There are 4 nested groupings, the coarsest first. Each group lies inside one group of the grouping before and may be the whole of it. The rows also spread widely along 18 directions, which tell nothing about the answers.
In the rows, 128 means zero.
Known rows, each followed by its group in each grouping:
[194  72  75 117 124 189  93 103 115 169 129 162 143 135 120 147 209 159
 133 145  95 163 150 111 124 172  83  66 113 101]	boded noro Q532 Tazez
[152 113  77 128 145 166 126 124 132 137 138 160 139 135 151 114 176 119
 134 125  88 157 144 136  99 139 143 113 131 132]	bor Ros Q78 neba
[133 111 128 100 171  65 141 137  92 151 157 143 134 138 107 154 138 142
 133 113 119 141 117 123 119 170 140 132 137 145]	boded dokor Q766 neruf
[126 149 111 131 129 158 159 144 170  93  90 121 146 107 180 121 143 112
 144 162 141 147 125 131  61 113 202  86  95 149]	boded noro Q759 Fufa
[108 119 130 130 108 113 119 112 153 153 161 136 104 134 139 163 127 136
 155 144 135 107 112 125 103 163 108 175 161 119]	boded dun Q409 zogaz
[ 86 117 104  93 138 137 115 141 119  86 111 158 153  94 127  21 114 151
 106  95 107 120 168 116 182  63 137 144  28 139]	boded dun Q168 muv
[ 95 156 161 125 146  95 131 150 110 134 152 129 113 125 119 146 125 107
 121 126 142 113 128 122 125 144 146 157 174 152]	boded doro Q572 tuv
[160  93 172 128 161 121 110 122 125 168 167  97 125 162  83 133 139 107
  80 104 111 178 172 139 151 135 130 102 148  78]	boded dokor Q785 Vup
[114 131  92 102  95 168  90 154 133 163 145 162 116 161  83 132 205 173
 153 146 161 137 102 102 155 129 101 147 150 160]	bor lal Q80 Pap
[ 87 124 155  62 104 118 127 156 125  97 108 128  80 189 126  74 124 187
 135  97 178 109 139 120 156  84 114  81 129 146]	bor Ros Q217 rodan
[141 134 101 184 113 132 158 132 129 114 147 128 132 125 100 153 147 148
 147 142 161 108  67 131 136 113 155  96  93 146]	bor Ros Q78 Biguf
[152 114 166 105 114 116  99 121 112 132 118 116 114 133 118 126 143 138
 111 128 175 118 143 121 142 133 117  74 129 133]	boded dokor Q766 dop
[121 115 168 154 208 133 136 159 130 185 151  95 130 172 104 124 123 128
 116 112 103 122 133  95 141 108 160  98 110 114]	boded dun Q409 bigu
[143 117 115  89  99 141 104 134 147 126 155 138 113 164 149 104 139 171
 143 116 153 119 116 120 133 121  92 128 132 117]	boded doro Q508 suref
[157 119 112  99 136  99 119 159 143 108 143 109 171 150 180 101 125 123
 126  98 141 152 130 130 104 108 164 102  89 102]	boded doro Q572 kesuf
[135 137 130 109 129 116 112 116  77  87 137 186 161 132 142 135 157 145
 122 162  76 122  92 130 155 139 136 129 138 186]	boded noro Q759 Dalof
[130 159 145 108 147  88 157 142 158 120 117 103 171 131 156 149 107 106
 110 146 138 177 120 140  93 138 184 112 126 130]	boded doro Q508 Lib
[ 94 115 131 150 105 116 118 134 144 183 126 135 159 146 188 127 139 142
 151 139 181  71  92 118 117  87 138  92  74 145]	bor lal Q481 met
[167  88 147 122 161 142 123 100 110  92 138 135 115 118 156 136 105 133
 122 133  67 140 157 123  92 154 114 116 128 130]	boded doro Q572 tuv
[131 129  96 171  99 129 117 135 104 117 160 155 161 116  90 175 120 148
 134 135 144 120  94 134 147 107 102 130 138 138]	boded noro Q759 Fufa
[155 120 141 100 153 130 141  91 137 148 152 155 132 151 180 149 111 135
 124 139  79 161 130 145  93 173 101 132 173 125]	boded dun Q168 muv
[108  94 143  90 112 135  93 160 131 161 196 113  87 152 144 122 146 139
 153  91 167 118 170  89 136 153  58 173 132  82]	bor Ros Q78 neba
[ 53 167 132 161 119  90 127 168 140 116 158 121 151 108 204 149  80  67
 154 121 134  69 132 117  95 123 151 172 156  99]	boded dun Q409 zogaz
[128  96 179  73 156 121 117 116 119 161 111 119 102 112 131 112 124 143
 106 125 141 146 193 113 113 149 107 123 116 139]	boded noro Q759 Fufa
[196 108 123 120 196 201 162 141 148 177 146 118 105 136 151  80 148 170
 141 107 161 131 128  91 100 113 124  70  58 145]	boded dokor Q766 dop
[ 98 113 156 115  96 139 104 128 154  90 119 124 109 152 112 136 132 138
 132 152 146 150 138 134 108 107 139 138 149 154]	bor Ros Q78 neba
[ 92 104 136 151 141 174 132 146 127 133 125 106  89 112 159 130 153 102
 149 131  99  91 186  80 116 160 123  84 101  73]	bor Ros Q78 Biguf
[160 112 158 158 146 128 168 119 124 119 154 104 146  99 137 154 101 129
 121 137 152 149 123 123 125 128 124 103  57 132]	bor Ros Q217 rodan
[118  56 117 157  89  91 118  92  95  97 151 147  97 112  98 128 149 115
 131  99 133 109 154 171 111 131 152 107 114 113]	boded dokor Q766 neruf
[138 124 121 132 121  99 102  84 171 130 109 112 145  96 117 122 119 137
 112 167  85 118 122 119 154 156 132 161  82  93]	bor Ros Q78 Biguf
[ 70  70 126 121 136 160 133 141 170 140 151 125 147 150 186 148 137 115
 163 147  76 161 168 100  74 142 127 134  81  71]	boded dun Q409 bigu
[107 123 119 119  86  87  65 104  83 124  93 178 213  84 134 144 130 132
  96 163 118 121 132 127 181 113  94 124  93 160]	bor lal Q481 met
[142 125 135 102 113  55 173 108 194 139 106  81 156 130 105 176  46 174
 111 135 182 191 113 158 107 133 119 110 102  82]	boded noro Q759 Dalof
[148 175  61 126  81  91 143 109 152  43  87 146 152  80 119 152 113 145
 133 165 124 136  81 152 120 151 156 123 129 133]	boded doro Q572 tuv
[158 144 151  99 177  86 111 146  82 118 101 114 117  35 151 144 100 107
 129 124 151 109 177  84  87 183 120 157 121 175]	bor lal Q481 met
[110 144 184 111 145 130  96 134 157  99  98 116 133 151 124 101  74 135
 106 140 135 139 139 132 107  58 154 151 159 191]	bor Ros Q217 rodan
[139 126 123 124 159 160 174 127 176 142 139 111 111  94 163  93 110 110
 125 108 142 160 173 141  70 125 151 139  95 109]	boded noro Q759 Dalof
[116  96 147  91 159  98 138 138 155 116  98  88 115 157  93 114 124 168
 122 132 110 158 143 105 138 133 159  94  71 107]	bor Ros Q78 neba
[135 150 148 152 138 227 132 131 142  70 159 141  92 157 153  83 133 132
 131 139  81 108 120 118 142  89 133 115 144 139]	boded dun Q409 bigu

New rows. What belongs after each?
[ 96 125 164 143 134  46  88  97  89 135 114 140 107  89 112 170 141  91
 120 161  88  64 134 124 117 194 165 167 179 155]	boded doro Q572 tuv
[106 103 107 104 180 128 153 185 108  47 139 126 143 115 125 124 127 114
 149 111  79 182 166 103  85 130 181 119  85 126]	boded dokor Q766 neruf
[126 158 127 152 228 173 197 166 138 192 144 115  92  99 159  87 141 120
 148 108 139  92 136  81  95 136 166 122  81 154]	bor Ros Q78 Biguf
[181 143 112 120 151 160 108 127 125 108 124 127  84  75 136  93 140 116
 128 117 127 104 163 109 101 158 132 142 144 143]	boded doro Q508 suref
[117 131  94 113 108 107 126  99 170 125  70 137 148 109 137 137 115 154
 134 166 115 124 118 129 113 146 136  95 110 110]	boded dokor Q766 neruf
[ 81 179 117 104 137  93 149 132 142 132 115 162 174 100 147 129  93 116
 111 142 129 153 127 146 119 122 141 172 150 162]	boded dun Q409 zogaz
[135 102 138 102 125 143 117 143 122 143 165 122 115 161  77 109 190 136
 107 110 148 184 157 128 168 130 125 116 113 116]	bor Ros Q78 neba
[ 91  90 147 107 151  60 112 173 176 154 117  73 150 194 133 145 127 128
 153 125 143 146 125 109  74 110 202 117 102 109]	bor Ros Q217 rodan
[145 117 109 194 173 179 207 157 114 103 189 102  83  96  96 115  72 138
 136  59 145 114 153 116 135 101 104  80  77  73]	boded dokor Q766 neruf
[134 139 132 112 179 112 133 154  77 151 186 158 157  99 175 118 142  91
 121 100 121 140 155 116 119 152 122 175 126 163]	bor Ros Q78 neba
[115  83 125 112 130  80 150 131 104 134 126 117  77 148 169 113 150 130
 151  89 124  85 157 130 104 165 155  61 103  89]	bor lal Q80 Pap
[133  91 149 169 105 108  81 104  99  73 155 141 106 144  76 157 107 126
 118 124  99 108 125 160 118 105 139 144 191 151]	boded doro Q508 suref
[ 82 106  93 154 116 170 109 156 148 133 115 132 118 114  84 129 127 137
 142 119 149 125 162 110 106  86 124 124 124 121]	boded doro Q572 tuv
[100 118  87  75 141 118 125 156 143 134 140 142 122 113 107  66 171 143
 137 101 130 151 156 110 142 134 147 178  69 123]	boded dun Q409 bigu
[120 164 128  92 145  94  94 155 136 180 143 134 161 116 146 111 139  88
 104 107 159 149 155 131 112 132 145 184 173 142]	boded doro Q572 kesuf
[140 129 164 119  57 107  73 100 121  77 133 133 142 135 157 123 119 126
 107 145 165 111 121 152 153 105 108 124 146 146]	bor Ros Q78 neba
[135 132 128 114 144 133 112 115 144 141 109 129  74 114 115  99 173 117
 132 135 119 110 150 124 105 164 169 141 153 145]	boded dun Q409 bigu
[121 137 163 109 138 132 164 144 137  92 160 121 120  79 194 110  92 120
 147 126 183 123 137 113  85 122 128 164  72 159]	boded dokor Q785 Vup
[ 60 133 134 146  83 134 119 100 120 137 130 171 108 117 127 107 119 154
 130 138 141  49 115 129 176 103  91 124 126 133]	boded dokor Q766 neruf
[112 129  82 137 156 152 106 163 156 166 152 135 129 149 133 186 157 133
 177 157  74 116 107  74  86 180 120 161 173  99]	boded doro Q572 tuv
[116 105 158  83  87  82 125 132 150  70  92  91 102 144 132 136 121 159
 142 146 175 130 126 122 103 138 158  86  98 127]	boded doro Q508 Lib
[126 109 108 110 120 118 145 133 102 122 173 165 134 126 124 135 155 152
 142 117 144 144 115 134 126 140 116 145 108 146]	boded noro Q532 Tazez
[186 171  98 101  80 158 162 167 122  28 164 131 129 104 188 148 161 124
 162 137 197 164  98 133  89 152 138 102 126 147]	boded noro Q759 Fufa
[144 136 131  85 154 170 122 154  99  66 153 154  88 110 159  94 157 129
 147 124 102 128 153 105  98 147 136 160 144 176]	boded noro Q759 Fufa
[ 74  89 144 106  75 136  82 145 133 116 137 128 125 176 137 103 115 154
 125 102 156 108 160 121 155  72  86  97 123  88]	boded doro Q572 tuv
[116  97 116 170 101 183  58 142 140  82 145 127  95 134  53 139 184 131
 156 164  96  97 118  92 136 118 152 152 138 129]	boded dokor Q766 dop
[ 94  94 128 167 133 160  84 146  93 111 131 148 137 110 116 100 154  85
 115 106 106 107 186 127 119  78 164 115 124 139]	boded noro Q532 Tazez
[134  98 101 143 110 146  52 168  95  85 133 117 117 130  92 166 111 139
 148 111 108  96 161  79 131 128  79 110 171  90]	boded doro Q508 Lib
[ 95 130 114 160 117 103 137 129 103 138 131 149 136 120 117 133 105 146
 125 112 140  74 115 136 152 100 122 100 124 126]	boded noro Q759 Fufa
[187 135  95 120 145  87  97 165 156 112 130  91 165 152 219 102 135  92
 146  99 133 109 115 128  59 123 210  92 123  97]	boded doro Q572 kesuf
[181 125 111 180 111 119 130  84 129 115 140 130 125 111 107 154  92 114
 103 113 131 133 130 181 115 124 126 101 174 111]	boded dun Q409 zogaz
[105 115 191 103 191  98 116 156  52 124 176 138  93 195 157 124 111 130
 122  86  52  76 152 104 152 145 114 108 199 121]	boded noro Q759 Dalof
[169 118 160  76  89 103  67 131 141  48 108  81  75 112 168  72 101 132
 134 101 187  92 172 118 101 120 126 134 126 125]	bor Ros Q78 Biguf
[ 74 132 144 175 122 122  92 146 136 153 140 126 178 138 125 118  81 100
 103 108 143  99 143 135 149  48 134 120 138 108]	boded dokor Q766 neruf
[119 125 166  73 126 134  96 124 157 102  85 132 134 153 174  96  97 180
 135 157 137 107 119 105 106  90 124 119 115 172]	boded noro Q532 Tazez
[147 103  94 168 139 147 107 149  97 121 173 156 157 127 118 159 127 121
 143 106 119 132 130 129  95 103 121 135 153 140]	boded noro Q532 Tazez
[ 88 158 172 106  91 115 106 122  99 103 137 169 131 134 147 126 160 107
 110 156 145 118 121 154 137 119 151 146 186 193]	boded noro Q759 Fufa
[152 137 129 106 141 146 122 158 122 124 118 123 150 124 131 151 116 130
 124 121 172 177 152 117  96 122 117  94 150 149]	boded dun Q168 muv
[127 130  90  69 145  99 192 139 100 101 108 164  61 115 146 122 141 167
 170  98 156 127 138 135  66 177 134 105 149 182]	bor Ros Q217 rodan
[ 80 178 153 131  99  98 171 124 153  73 108 136 110 157 138 106  82 164
 126 139 158  81  63 160 139  74 172 104 142 168]	boded doro Q572 kesuf
[ 91  81 151 141 133 153 152 126 128 118 162 146 112 143 164 121 118 158
 161 129 125  96 120 115  98 101 123 126  76 144]	boded noro Q532 Tazez
[133 139 122 154  96 120 134 116 128 109 148 140 161 137 114 133 118 128
 105 128 145 146 108 163 160  92 128 109 124 129]	bor Ros Q217 rodan
[173  94 159  68 133  99  72 111 154 127 129 112 140 172 142 121 121 176
 125 145 113 141 118 111 121 139 114 142 121 124]	boded noro Q532 Tazez
[171 147 146 125 160 118 172 120 121 143 144 109 100 162 201 113 122 102
 111  94 102 119 146 150 116 163 146  44 164  79]	bor lal Q80 Pap
[157 110 129 110 152 169 168 125 138 117 160 146 134 168 146  60 117 153
  98  84 136 179 141 168 124  60 141  84  94 143]	boded doro Q508 suref
[156 126 117 132 114 131  59 158 128  99 136 112 123 115 122 175 149 107
 157 144 137 117 137  96  79 160 135 155 186 127]	boded noro Q532 Tazez
[ 85 152 136 143 101 136 161 107 130  68 141 168 134 143 152 142 136 126
 128 174  73 124  89 161 133 125 163 123 150 146]	boded noro Q759 Fufa
[105 140 108  94 122 115 125 140 140  75 125 127 108  85 119 103 148 116
 137 134 104 138 157 112 132 166 153 175 104 113]	boded dun Q409 bigu
[175 142 127 126 106  78 142 127 134 125 152 104 113 132 185 133  61 142
 134  80 202  84 114 148 101 129  97  93 153  96]	boded doro Q508 suref
[123 144 103 135 120 128 138 116 125 104 152 164 117 120 133 126 113 115
 126 112 107 127 132 162 113 128 123 146 185 127]	boded dokor Q785 Vup
[141 153 101 110 124  66 147 126 101 126 122 137 118 100 142 152 110 136
 129 110 136 107 128 134 133 181 106 109 151 110]	bor lal Q481 met
[132  96 108 112  74 126  82 144 139 101 149 111 123 117 137 129 185  90
 144 120 165 147 168 127 103 153 145 121 121  81]	boded dokor Q766 neruf
